Each new row is followed by what is left after taking away its nearest point in the smallest flat space through zero that holds the last named rows.

j411, 5 rows:
[[  8.0 -39.1  -8.7  11.8 -30.2  -6.4 -29.5  24.0   3.9  29.0 -17.1  15.4
   -4.7  28.6  27.8  -3.2  27.5]
 [ -6.8  -0.3 -34.1  -3.9   9.1  50.4 -29.2 -10.0  35.2  23.2  -5.1   3.8
   27.8  34.1  -1.8   8.9 -20.2]
 [-13.1 -37.8   4.5   9.9   2.4  -9.8  48.2 -12.3  11.7  -3.5 -36.2  -4.7
   11.1  20.6   3.7 -35.4 -21.2]
 [-11.0 -29.1  15.9 -16.6 -22.5 -32.6   7.3  58.2 -11.3   0.5 -13.2 -15.1
   -7.1  24.6  16.0 -18.7  -1.7]
 [  8.6  -6.4   2.1  -8.0 -34.0 -10.8  12.6 -22.2   5.3  20.7  21.6   1.2
    0.6  37.5   6.9  11.5 -21.8]]
New rows:
[-16.9  15.6  14.3  49.7   4.6  12.8 -16.7   2.5   9.2 -16.5  -4.3   5.7
  14.3  -0.1 -41.0 -35.0   7.5]  [-11.7  15.2  20.3  40.1 -17.9  -0.8 -16.3   6.0   4.5  -7.4  12.3   3.6
   8.9  16.7 -35.4 -26.1   1.4]
[ 39.6  17.9 -18.2  -1.0 -51.9   1.6   1.6 -20.0  17.0  -7.1 -16.9 -27.6
 -27.7  50.3  -2.6  13.2 -18.0]  [ 32.3  23.0 -16.4   6.2 -23.3   5.8  -3.0  -2.5   9.8 -27.6 -35.3 -29.5
 -30.1  15.8  -9.0   1.5   0.1]
[ 10.1   5.0   8.2 -19.0  -7.6  15.7   3.2  -6.2 -11.7  35.2  -2.4  16.4
 -23.6   9.0  -5.3  -7.1  24.1]  [  1.9   8.4   9.4 -24.0   4.2  18.9  12.6  -1.4 -10.0  25.9  -7.6   8.7
 -18.8   5.7 -11.7 -14.0  14.0]
[ 18.0  11.5 -15.7 -21.8 -19.8   1.9  22.1 -14.9  -7.1 -15.6  33.4 -12.7
   1.5  54.4  29.7 -31.4  19.0]  [ 14.6  17.3 -20.2 -13.3   3.7  13.6  11.0  -7.9  -8.4 -27.1  20.1 -10.1
   2.0  28.5  24.7 -36.3  35.0]
[-27.6 -19.6 -15.4 -12.8  -4.3  21.0  13.6  24.9  33.7  -2.3   7.8  14.8
   2.4 -18.1  26.7 -13.2 -16.9]  [-17.0 -10.3  -9.0  -8.3 -11.9  11.1  14.6   9.8  24.2  -2.7  22.3  20.6
  -7.6 -29.7  26.3  -3.1  -8.0]

j131 (5 x 17):
[[ -7.0   4.2  48.6 -29.8  -0.4  47.3   1.9  21.7   0.4  -2.5   6.4  15.0
    3.7  -1.0  45.9  -4.0  10.4]
 [ 21.1  20.4  73.4 -31.8 -31.6  45.8 -29.6   0.6 -27.2 -12.5  23.4 -22.2
    2.0 -24.3  23.0  -6.1 -33.7]
 [ 44.5 -31.7  73.4 -44.5 -40.1   4.1 -17.7   4.2   1.9  13.9  24.5 -33.5
  -53.7   6.3  38.3   8.8  16.3]
 [ 42.0 -27.2  73.4 -57.3 -14.0   0.1 -28.7  37.8   8.2   8.8   5.2 -10.0
  -36.2   3.3  12.9   2.5  16.8]
 [ -5.8  40.4  68.5  -0.6 -43.5  68.9 -19.5  21.7  -0.7 -11.7 -13.9 -44.5
   16.1 -20.8  27.8  -8.5  38.2]]
New rows:
[  3.6 -12.2  -1.8   1.4  -5.1 -38.7  32.3  -0.7 -17.6  23.4   5.6  15.0
  -2.3   2.4 -13.0  13.2  -8.2]  [ -2.9   4.3  15.5   2.6 -13.0 -14.9  27.1   8.7 -18.3  17.6  -1.3   7.1
   9.6  -5.3  -7.0   8.9   1.2]
[ 24.6 -15.9  19.3 -10.1  -8.6  -0.9  22.0 -12.2 -31.8  -0.7  -8.9   0.1
   1.5  -5.5 -20.0   0.1  -8.4]  [ 12.4 -12.9  11.1  -2.3  -3.9   5.3  30.8  -8.0 -24.7  -0.1 -16.8   4.8
   7.4  -1.9 -14.5  -0.4   7.1]
[-14.1  20.1  -1.5  18.2 -17.0 -10.3 -16.0  28.1   5.9 -13.9  -5.5  16.0
   3.6 -51.3  -6.6  -9.1  -7.5]  [-10.4   1.6  -3.2  13.2 -19.2 -17.5  -4.2  17.4   9.5  -5.2   6.4  18.8
 -15.4 -40.1  13.3  -3.3  -2.7]
[ 16.1  -5.7 -10.2  -7.8   2.3   9.0 -35.8 -26.4  -2.3  30.5 -10.2  -3.9
  10.4  13.6  -2.4  -6.9   5.9]  [ 10.3  -3.9 -10.5  -8.5   6.6  15.5 -32.0 -24.2  -1.6  29.7 -10.7   2.8
  14.6  14.3   3.5  -7.8   7.1]
[  6.5  -1.4 -15.9   5.5  32.2  16.5  10.0  20.7 -11.0  -7.4  19.4  -0.6
  -8.2   1.0  10.1   7.2   1.9]  [ 13.1   1.5 -12.0   9.3  22.1  12.8   2.6  19.1 -11.9  -7.9  17.2 -15.4
 -10.9  -2.5   1.4   7.4   4.2]
[  6.0  -8.0  -7.8   6.5   5.5   2.1   9.3 -20.4  12.9 -37.2 -17.4  -8.1
  -3.2  -2.5  14.1 -23.8  18.1]  [ 13.0  -9.7  -1.3  -3.8   9.6  -1.0   2.2 -16.8   8.2 -38.9 -13.8  -2.8
  -3.1  -5.4   8.3 -24.9   4.5]

j558, 5 rows:
[[ 53.0 -38.5 -25.1  26.0  35.5 -12.7 -40.4  -8.4  10.4  11.1  26.8   9.0
   32.5  35.9  17.3   7.5  45.4]
 [ 19.6 -24.1 -24.9  10.2 -20.1   2.2  -0.1  -9.0  31.4  -6.1  -6.9  27.3
   26.5 -19.4  15.8 -12.9  20.7]
 [ 24.2 -33.8 -11.1  40.6  14.2  17.9   0.6 -16.0 -13.0  42.4  22.8  33.9
   38.4  28.5   1.6  -9.7  65.7]
 [ 33.0 -18.1   1.4  41.1  -8.8  30.2  -1.9 -70.0  14.0   6.5  17.5   5.1
   16.5  45.2 -10.2   2.3  57.1]
 [ 25.8 -53.6   0.2 -12.5  24.9  17.9   4.9 -32.1   4.9 -18.9  20.7   7.4
   23.6  20.5  17.7  48.6  22.5]]
New rows:
[ 23.4  23.3 -40.4  -0.6 -23.4  17.7  29.3   6.9 -46.5   2.4  26.2  -0.8
  -4.3 -15.2   1.3 -12.6 -39.9]  [ 38.6  13.6 -44.0   2.6 -16.9  17.0  19.4  -5.3 -38.7  -4.3  32.4  -4.3
   0.2  -3.7   5.1  -4.3 -31.8]
[-11.7  15.4  24.4 -12.6  11.8  -2.0 -47.0   2.5  38.1   4.7 -28.5 -28.1
  -6.6  19.1  19.2  38.3  16.7]  [-25.3  10.3  23.3  -7.4   0.2   9.6 -25.7  10.0  29.7  22.3 -33.1  -5.2
   4.8   3.7  18.4  25.6  27.7]
[-23.1 -12.0 -10.6 -43.3  10.7 -10.0 -11.3 -24.6   1.0  -3.8  21.8  25.5
   1.7  12.5  -2.0  31.3 -14.3]  [-23.8   6.3 -16.4 -23.6  -3.6 -14.3 -17.2 -21.4   4.7  10.6  15.9  28.9
  -0.1  10.6 -10.0   3.1  -6.7]

j442, 5 rows:
[[  9.7  13.3   4.6  -9.6   3.5 -15.5  -3.1 -24.6 -32.5  -2.1 -24.9 -20.5
    2.0 -41.3 -30.5  30.2  -2.9]
 [ -5.6  -4.1 -21.3  40.0  34.1 -20.4  48.4  45.4 -15.0 -38.0  13.5 -23.2
  -23.4  11.3 -26.0  40.0 -45.5]
 [-23.0 -12.5 -50.3 -10.6  12.6  13.2  -5.6  -3.8  12.7  -4.4  11.9  -5.0
   18.3 -14.8  23.3 -19.1 -35.4]
 [-28.1  21.3  18.8  -9.8 -19.6  11.2 -26.0  -5.4 -22.1 -11.0   7.7  14.3
    7.5 -13.1 -10.1  11.4  -2.1]
 [-29.9  32.6 -30.3  38.9  15.5  14.2  16.6  -1.1  -2.1  27.6  -1.5 -14.5
  -12.0 -11.8  -1.9   5.6 -10.8]]
New rows:
[ 19.9  19.1  38.5  -3.6  35.7 -36.7 -18.2  11.3 -10.1   0.3 -27.7 -30.0
  33.9  -8.2  27.4 -20.4 -22.8]  [  1.9  29.5  38.8   9.0  32.4 -25.9 -18.6  21.0  -7.1   3.0 -16.7 -21.9
  30.0   2.2  32.1 -23.4 -23.9]
[ 12.7  -4.8  35.4  13.3  -2.6 -25.1   5.2  -3.8  44.9 -20.5 -10.9   6.6
  39.7 -32.0  -5.0  24.4  -2.3]  [ -4.1   5.0  23.8  26.0  -1.0 -13.3   6.6  -0.8  51.7  -9.8  -4.2   9.1
  37.8 -28.2   3.6  16.8  -5.3]
[ 35.7  11.6  35.6 -34.8 -31.4  -2.2  19.7 -19.1  30.8 -20.3  -0.9  -3.3
   7.7  10.5 -15.2 -32.6  18.4]  [  5.1  29.2   6.4 -12.7 -17.8   6.9  29.8 -12.3  23.3 -19.9   6.7 -13.5
   4.0  -1.5 -18.5 -22.6  -8.4]
[  4.0 -20.8  23.2 -25.8   0.3  -6.7  22.7   4.9  -0.6   3.1  11.1 -28.9
 -32.2 -40.8 -21.9  14.6  51.2]  [-22.0 -20.3   4.0 -22.5   0.4   9.4  17.4  14.0   9.8   0.4  29.1 -20.1
 -26.2 -34.1  -4.9   0.7  35.2]
[ 35.7  -7.1  17.1 -12.0   3.2 -13.0   0.1  -1.1 -14.4  -5.2 -21.8  13.6
   2.7  10.5  -1.8 -14.0  17.1]  [  5.9   7.2  -4.0   1.7   8.3   0.2   0.7   3.8 -16.7  -3.7 -11.3  12.6
   3.2   4.4   1.9 -13.1  -1.7]

j690:
[[  2.0 -14.0  15.9  36.0  25.1 -18.7  16.6 -16.0 -17.9  -2.3  10.0  25.1
   13.1 -25.0 -21.7 -10.5 -39.7]
 [ 11.1 -17.4  47.3  33.9  -2.3 -25.8 -19.2  -4.6  -8.2  10.2  27.2  -5.9
   13.0  21.0 -43.1  -9.8  12.3]
 [  5.5  25.4  31.0 -30.2  -8.3 -16.7 -24.1 -15.8   7.7 -16.9  37.5  10.5
  -13.4   9.2 -29.7  12.1  15.2]
 [ -3.4  -7.9  17.8  -0.9  36.8  -5.2  -9.2   2.7   1.5 -12.8  16.0  33.8
   11.9 -31.5 -20.4  -6.7   6.4]
 [-20.0 -17.2  54.8   5.2  15.7 -31.4  -6.5  -0.7   4.7 -12.1 -23.7 -47.5
  -24.0  -5.7 -10.3  -9.0 -20.2]]
New rows:
[ 52.3   9.1  13.2 -16.7 -42.9  52.9  10.7 -14.0  47.9 -17.5 -12.6  43.0
  16.6 -47.0  20.7  11.2  25.1]  [ 48.2  -8.0  44.0  10.1 -44.7  31.1  13.3 -18.4  41.2 -12.2 -24.2  10.8
  10.6 -37.2  10.2   2.5   5.6]
[ 13.4   7.7  11.7   0.7  20.5  17.3  -1.6 -24.4  21.5   0.0  19.4  15.7
 -39.6 -25.0  -6.3  -8.0  21.2]  [ 15.5  -0.1   3.2  17.8   7.7  19.5   6.9 -22.2  16.3  12.5   6.8  -1.4
 -37.4 -11.5   2.9 -10.9  14.7]
[ 36.0 -17.9 -11.0 -26.8   5.3  27.6  11.7  -8.0  22.1  16.9  21.6 -25.2
  17.0  10.6 -43.3 -10.4 -25.8]  [ 29.2 -20.3 -10.7 -33.5  14.1  29.4  11.9  -3.2  26.2  12.2  11.7 -29.1
  13.0   1.5 -36.7 -11.6 -26.2]

j557, 5 rows:
[[ 23.6 -25.1  15.4   2.9  43.4  -3.3  -1.6  -0.9 -16.6  -1.1 -44.9  -9.1
   -4.8 -30.7  13.6  30.0  11.5]
 [-15.4  44.2 -20.6 -11.5 -10.4  20.9 -12.3 -29.3 -11.9   2.1 -36.2   9.0
  -21.6  14.3  22.8  23.1  -6.5]
 [ 12.6 -20.2 -14.8 -26.0  10.8 -47.5  -7.5  10.0 -45.0  -8.3  29.1  -1.4
    6.1  -0.1  20.4  -8.8   1.0]
 [ -8.5  -4.5  39.7   5.1  23.7  63.3  35.8 -24.9   2.6 -15.3 -15.3 -19.3
   26.0 -14.5 -19.0  -9.6 -16.2]
 [-30.7   0.0 -45.4  41.6  48.9  35.2   1.7  14.4 -54.9   1.1  24.7  15.3
   24.9  51.8  19.7 -11.6 -19.3]]
New rows:
[-51.3  -8.1 -32.2   7.6  16.1   0.3 -10.6   4.8  -2.5 -33.1 -19.9 -11.2
   7.7   6.7  -0.6  51.3  12.0]  [-47.1 -14.0 -16.8  -6.7  -1.7  -9.8  -2.5   4.5  10.0 -38.4  -0.5 -18.1
  13.8  -2.2 -14.0  35.7  11.4]
[  2.7  -0.1  -5.7 -31.9   5.4  26.4  12.0  -0.3   3.4   9.3   8.2  26.4
  13.5 -34.0 -51.3  -7.1 -21.2]  [  4.7   1.7 -24.4 -25.9  10.7  11.9  -2.7   7.9  -5.5  16.3   1.4  35.0
   3.0 -27.0 -38.0   4.9 -15.4]
[ 33.0  -0.6  43.4   4.8  -9.6  44.5   2.2 -23.8  14.1 -16.0 -13.9  -6.7
  14.5  -7.6  13.0  -3.7  11.1]  [ 31.0  -1.0  13.7   9.6 -12.9  16.1 -14.6  -5.8   0.2  -8.9   6.8   5.9
   9.2  11.6  25.3  -5.9  14.7]
[ 23.3 -26.3  23.2  -7.9  -0.2 -12.7  10.3  -5.9  14.9  12.2 -51.0 -24.8
 -13.5   4.4   9.9  12.7  30.0]  [  3.0 -15.2   4.2  -4.0  -7.9  -3.0  14.2  -3.7   1.5   9.6 -16.1 -18.1
  -0.7  33.7   9.5  -9.7  16.5]
[  3.9   2.8   8.1   6.2   3.6  -6.2  34.5   9.4   5.5   9.8   7.1 -51.3
  14.6 -16.5  -7.9  -6.9   2.4]  [ -1.9  18.1 -11.8   8.0  -0.6  -9.7  21.9   8.2  -1.0  15.4  -0.6 -41.9
   3.0  -3.8   4.7   2.9   3.1]
[ -5.0  -7.7   2.0  21.6 -10.9  -2.7 -15.1   6.1   4.0   5.9  10.5   3.8
   5.9  12.0   0.0  44.4  17.0]  [ -6.1  -6.3  11.6   4.8 -12.5   2.6  -5.5  -6.4  -6.0  -3.6  15.9  -3.5
  13.4   7.4  -0.4  36.4  10.0]
